The rows come from 5 hidden closed curves, with some noise, and rows from the same curve form a group. Each curve winds through 6 dimensions. The rows are also pushed far along 5 directions, which tell nothing about the answers.
(in the rows, 128 means zero)
Some rows, each with its group after it:
[153 174  89  77 158 113 154 142 155 140 127 112 126 193  95 126 149 121
 113] : garu
[ 97 142 119  80 157 144 120  95 103 142 168 115 119 115 100 140 131  86
 101] : nolo
[ 89 135  96 159 141  90 137 124 198  75 146 185  87  58 112 115 145 123
 112] : Lanot
[110  99 145 135 135 161 111  84  93 132 118 140 154  86 137 131  88 115
 116] : Lanot
[128 124 160 174  93 114 135 152  76  95 196 106 112 146 170 165 160 138
 164] : nadap
[185 149 143 126 108 141 158 173 145 112  57 109 179 208 154 112 148 158
 148] : Lanot
[157 146 142 135 134 132 148 160 159 109 101 136 145 119 125  84 167 153
 132] : nadap
[166 146 123 115 103 139 135 136 121 151  85 105 154 193 165 144 146 156
 175] : garu
[188 171 126 119 155 112 159 155 180 110 110 120 146 164 103 105 124 138
 118] : nolo
[189 118 164 150 140 144 121 154 113 140 102 120 157 124 116  84  84 133
  90] : nadap
[128  92 162 168 125 136 109 130 170 126  47 156 147  85 130  90  90 147
 120] : fuza
[111 112 120  92 128 149 116 106  68 167 150 106 141 147 111 152  99 107
 117] : garu
[128 151 131 139 149  92 158 166 177  80 171 139 100 102  93 104 181 139
 132] : nolo
[172 122 135 122 140 136 122 136 128 158  96 115 154 149 106 110  63 127
  97] : fuza
[ 71 100 124 151 120 106 118 110 128 119 143 146  98 109 134 155 143 132
 151] : fuza
[159 129 134 116 192 126 129 125 155 130 103 140 146 110  60  88  84 113
  75] : fuza
[117 110 118  86 164 160  93  72  99 173 117 126 139 101  99 131  54  81
  75] : fuza
[161 128 137 112 125 150 153 125  96 139 106 102 180 189 143 138 112 153
 149] : Lanot
[156 149 139 139 151 120 134 151 164  85 103 143 147 119  93 105 136 119
 117] : Lanot
[ 99 109  98  99 121 129 111  98  92 168 143 119 114 151 129 169 115 117
 140] : nadap
[156 110 181 199 105 122 146 151 121 114 109 127 160 139 164 113 120 189
 161] : garu
[135 147 127  88 116 169  99 126 146 154  43 125 157 135 125 105 126  98
 109] : Lanot
[127 125 150 157 124 130 142 133 150  93  78 146 164 136 134 119 141 152
 150] : nadap
[122 143  77  81 141 104 140 148 151 164 134 124 108 165  75 121 140 128
 116] : nolo
[157 140 109 109 156 144 132 109  79 133 148 126 167 146  94 138  89 106
 100] : nadap
[ 90 101 136 151 111 117  98  97  99 140 185 122  79  95 163 170  97 108
 129] : fuza
[111 123 160 171 119 142 105 113 140 117  80 158 152  77 135 106 137 142
 143] : garu
[125 130 143 172 157  99 124 149 160  75 173 162  97  43  86  94 141 113
 102] : nolo
[214 165 150 172 140  95 199 202 132  66 172 116 159 184 118 105 154 178
 141] : fuza
[148 149 116 113 137 131 123 137 202 123  49 149 130 115 129  93 154 133
 129] : garu
[145 140 108 132 132  98 143 136 114 129 203 113  91 144 133 152 129 132
 132] : nadap
[110 107 128 133 103 120 115 112 114 137 153 111  83 134 189 169 136 129
 158] : garu
[165 112 180 161 131 160 145 110  80 118  96 116 191 160 176 127  90 155
 129] : fuza
[130 123 117 110 149 146 101 105 154 174  39 148 147 123 109  95 101 124
  97] : nadap
[162 138 136 114 149 150 146 139 144 118 101 133 161 113 110  85 124 133
 105] : fuza
[103 100 171 169  66 145 103 128  87 141 116 111 115 135 215 150 153 146
 166] : nadap
[152 127 123 153 124  84 146 157 126 108 166 115 111 175 123 162 129 145
 159] : nolo
[137 170  65 108 136  83 170 159 184 105 149 140 109 174  99 133 158 137
 130] : Lanot
[127 124 160 147 131 121 139 147 184 106  96 135 123 105 136  95 148 152
 136] : nolo
[111 167  95  74 124 117 158 142 134 133 166 103 111 180 115 146 193 129
 151] : nolo
[109 145 117  93 121 130 125 123  94 141 204  99  90 126 133 155 160 102
 134] : nadap
[196 158 148 160 153 114 158 173 150  96 111 138 179 143  78  87 133 163
 133] : garu
[130 156 106 124 108 107 143 123 111 130 176 102 102 187 173 184 167 141
 179] : garu
[ 66 124 136 118  83 145  98 118 159 150  84 130  96  97 174 122 177 125
 150] : fuza
[133 146 105 114 176 133 116  90 110 125 168 142 127  91  91 130  89  81
  75] : garu
[145  95 191 193 129 125 120 134  97 100 184 124 107  69 161 118 101 133
 115] : nadap
[151 131 152 147 131 123 138 158 160  93 121 135 139  99 111 100 139 141
 138] : Lanot
[ 94  96 156 128 108 145 113  88  80 144 154 100 113 131 188 174 113 123
 153] : fuza
[ 74  99 136 125 112 149 106  92 104 135 118 134 124 104 152 150 144 121
 152] : nadap
[ 89  94 161 120 121 183  80  90  88 151  85 135 151  72 137 113 115  99
 109] : garu
[109 130 139 113  99 163  93  95 112 173  80 114 139 139 168 140 105 110
 122] : fuza
[104 156  98  91 121 143 116 105 202 142  56 150 136  99 118 110 142 128
 144] : Lanot
[157  92 178 142 149 154 121 130 112 123  89 122 147 116 149 100 101 126
 100] : garu
[ 99 106 132 160 154 122 118  98  93 106 188 155 106  64 125 132 116 109
  96] : fuza
[102 137  77 144 113  65 152 144 140 104 229 135  63 134 124 174 156 137
 158] : fuza
[220 147 161 137 159 136 165 138  72 104 184  89 183 171 115 140  83 140
 133] : Lanot
[139 124 188 199 122 109 153 169 161  57 128 141 131  98 150  99 177 168
 158] : nadap
[118 104 195 164 140 161 132 103 104  96 118 133 155  82 167 109 129 138
 123] : nolo
[ 97 106 136 176 100  99 151 128 185  99  93 148 110 134 187 140 163 188
 189] : nolo
[123 123 131 173 105 101 137 142 191  95 115 152 107  96 156 119 127 157
 149] : nadap
[136 141  98 101 118 119 169 144 107 144 131 103 142 234 142 153 149 150
 138] : Lanot
[131 108 131 124 114 145 113 119 116 148 125 121 124 108 148 128  94 123
 119] : nolo
[142 109 170 110 112 183 133 127  65 158  85  96 190 171 156 114 119 139
 121] : garu
[161 154 108 135 127  84 165 164 179  88 161 124 109 158 120 143 146 150
 162] : nolo
[160 125 155 121 157 173 116 133 113 136  68 141 187  99  89  65 103 114
  73] : nolo
[123 150  86 120 126  91 122 139 187 117 126 145  97 124  98 143 135 115
 142] : nolo
[132 149 104  95 144 147 115 112  88 144 168 129 150  99  69 126 101  89
  98] : garu
[125 165  98  58 103 168 132 121 135 171  57 109 165 189 140 125 158 126
 138] : Lanot
[125 139 129 110 135 147 115  95 106 154 111 117 143 154 139 144 109 111
 116] : Lanot
[116 113 183 176 123 145 124 118 165  94  84 154 147  51 154  89 142 158
 153] : Lanot

New rows. What belongs after each?
[126 174  81  83 124 110 156 138 125 155 148 109 144 208  86 152 154 140
 153] : garu
[169 153 122 119 149 107 156 171 146 138 130 117 149 173  68 100 117 147
 110] : garu
[124 100 139 171 135 119 112 121 140  92 144 157 110  53 122 121  89 110
 106] : Lanot
[153 140 161 172 161 111 134 131 117  65 186 138 127  90 112 131 120 110
 116] : nolo
[100 130  86 122 156  85 141 138 161 111 182 153  89 100  65 126 133 115
 108] : Lanot
[142 138 100  70 131 154 108 108  48 183 162  96 156 166  83 162  93  94
 124] : garu
[ 56 114  99 144 142 102 104  91 112 110 194 163  85  70  95 162 130  91
 120] : fuza
[160 123 125 140 147 106 174 161 127 108 146 127 149 167 101 117 123 160
 126] : Lanot
[155 127 167 113 125 193  91 114  99 148  51 122 183 112 138  96  91  96
  90] : Lanot
[146 122 130 150 148 113 141 118 133 118 150 136 130 116 121 128  88 140
 117] : Lanot
[ 66  98 109  84 123 180  82  62  89 190  60 138 148 125 139 140  92  89
  92] : Lanot
[143 106 155 151 103 123 144 163 128 109 108 115 137 163 155 130 143 158
 157] : Lanot
[159 153  81 109 128  92 172 168 111 123 171 112 133 218  96 156 160 151
 156] : nolo
[170 160 101  83 176 142 141 127 171 130  96 142 166 110  55  82  85 107
  76] : nadap
[152 137 152 124  96 161 126 133  95 169  86  99 165 178 170 124 126 151
 142] : garu
[141 119 134 142 128 130 130 144 182 133  27 148 152 150 129  91 115 149
 113] : Lanot
[213 150 156 127 173 155 134 121  96 122 142 112 185 118  94 107  54 110
  89] : Lanot
[146 134 132 105  96 173 119 105  72 167  82  99 173 195 182 154 113 128
 140] : nolo
[123 108 184 212 136 115 147 113 105  56 184 142 113  86 194 142 143 148
 142] : garu
[107  80 216 202 105 154 140 119  68  90 144 123 152 100 205 124 132 162
 142] : garu
[111 121 160 168 136 120 149 145 159  83 130 152 130  82 122  93 152 148
 121] : garu
[138 162  96 123 136  82 155 155 155 111 168 120  97 182 113 152 153 130
 136] : Lanot
[147 170  93  60 135 133 165 146 123 145 143  96 146 199 102 133 164 131
 134] : nolo
[169 156 132 139 161 101 172 146 149 101 143 122 151 172 103 123 134 160
 139] : Lanot
[ 89 113 129 134 108 157  84  96 151 123  71 161 123  58 154 118 114  94
 108] : Lanot
[111 117 143 101 136 173 105 109 106 170  81 129 164 109 102  92  92 107
  77] : garu
[109  93 135 163 120 128  97 118 111 118 153 155 108  48 127 123 106 113
 117] : nadap
[ 68 116 145 141  94 133 130 129 162 108  98 143 115  98 163 117 189 150
 162] : garu
[110  90 167 198 139 132 126 106 107  89 148 163 123  55 164 111 120 140
 112] : fuza
[123  95 136 105  97 161 102 118  83 177  80 100 146 174 162 147  95 119
 126] : Lanot
[121 144 113 155 106  90 150 145 153 115 169 133 106 134 132 141 146 160
 162] : garu
[156 141 119 122 103 149 126 155 140 138  58 134 172 154 120 102 125 138
 127] : nadap
[ 93 118 137 156  89 122 103 122 167 137  79 142  97 112 185 131 150 142
 153] : nolo
[124 117 157 120 164 164 102  94  88 130 131 135 161  72  88 112  90  92
  92] : Lanot
[136 122 115 162 117  89 145 167 162  93 155 149 102 107 118 122 153 155
 154] : nadap
[211 158 129 161 156  79 182 190 139  99 178 120 154 176  66 110 112 170
 134] : garu
[ 96 109 130 136 104 132 102 113 166 153  45 143 134 128 142 126 111 139
 141] : fuza
[124  92 195 185 149 160 111  99 128  99  75 159 152  57 165  86 101 129
  93] : garu
[210 153 142 145 153 117 169 152 102 101 158 105 157 189 136 134 123 152
 136] : garu
[140 118 144 173 143 116 105 139  99  97 192 148 111  56  97 119  99  96
  93] : nadap
[100 131  99 102  95 131 103 127 140 163 108 123  94 143 152 139 131 105
 113] : Lanot
[140  96 168 168 149 149 133 116  77 114 129 137 163 112 137 108  89 131
  88] : Lanot
[127 135 129 144 101 118 156 148 127 110 141 126 146 148 133 136 161 168
 180] : garu
[163 161 117 165 139  75 183 178 163  75 184 133 112 156 118 122 172 167
 145] : fuza
[138 122 140 146 137 132 107 114 145 136  99 140 135 100 124 113  76 117
  99] : fuza
[ 83 131  96  93 109 115 134 105 163 161 113 114  95 168 161 162 148 144
 162] : nolo
[122 101 130 166  95 112 137 133 115 123 138 131 116 143 176 149 132 162
 162] : nolo
[149 157 112  85 172 136 143 131 198 140  57 143 151 123  80  70 143 136
 103] : nadap
[111  96 134 100 135 150 117  95  34 175 191  91 122 145 138 164  87 107
 106] : nolo
[ 92 121 128 115  93 162 106  95  72 157 136 119 147 120 147 154 128 121
 152] : garu
[ 86  91 155 154  74 141 102 103 106 150 135 112  92 106 218 157 123 137
 155] : fuza
[147  77 196 191 115 149 124 125  73 109 121 126 167 107 164 127 101 159
 154] : garu
[149 119 153 172 129 139 131 106  88 118 151 133 153 108 154 132  85 141
 123] : garu
[129 138 159 122 105 150 131 112 116 134 122  95 130 156 196 149 139 132
 151] : nolo
[200 146 121 117 127 121 146 188 135 145 117 108 149 177  96  97 117 145
 115] : nadap
[162 154 130 140 145 115 150 165 124  93 175 132 134 115  88 105 143 124
 110] : fuza
[137  89 200 178  96 158 128 127  70 147  96 106 171 156 191 124 105 171
 147] : garu
[126 128 143 171 140 107 115 137  98  89 196 142 120  87  87 139 107  99
 110] : fuza
[158 109 175 179 117 115 148 160 135 105 130 120 131 131 156 111 123 169
 146] : Lanot
[179 160 123 100 109 127 153 176 144 127 123  95 144 186 124 125 150 144
 154] : Lanot
[143 126 114 119 127 133 118 122  95 127 167 119 122 124 124 149  89  95
 105] : Lanot
[188 150 144 112 131 125 151 168 138 141  97  92 159 207 115 117 129 154
 143] : Lanot
[148 114 168 180 113 151 107 140 131 111  69 155 174  82 125  87  87 131
 107] : fuza
[129 144 108  84  82 157 120 133 136 163  58 105 143 191 171 141 145 124
 147] : Lanot
[138 164  66  93 163  89 165 156 161 121 154 137 121 175  58 121 142 123
 100] : Lanot
[131 116 137 176  93 116 149 144 171  91  96 146 125 124 190 123 143 170
 160] : Lanot
[146 137 156 152 166 151 113  93 118 104 125 150 156  65 115 107  84 102
  87] : Lanot
[144 114 178 213 112 109 152 146 148  77 130 141 126 109 190 115 137 177
 152] : fuza
[ 96 122 107 141  93  94 121 142 144 129 137 130  95 150 135 162 150 136
 166] : nadap
[178 131 160 144 146 157 136 135 103 125 121 128 173 109 118  85  84 128
  82] : garu
[156 100 173 172 118 161 104 114  92 128  84 138 177  92 147 114  91 144
 144] : garu
[158 116 147 183 157  83 158 143 125  87 189 131 111 132 124 138 119 156
 138] : nadap
[141 105 136 115 120 162  88 101  84 174  79 115 157 148 137 143  65 104
 111] : nolo
[138 125 126 111 147 134  87 115  76 156 187 114 108  96  90 141  89  75
  95] : garu
[107 165  65  51 143 136 119 117 117 151 161 124 118 137  69 139 137  70
  92] : Lanot
[162 141 123 118 168 131 138 121 163 140  80 141 166 129  85  93  86 138
 100] : Lanot
[187 154 160 166 132  97 179 202 144  65 161 116 148 166 111 109 166 164
 151] : nadap
[111 102 167 176 128 130 125 144 158  75  90 164 137  71 127  93 151 139
 127] : Lanot
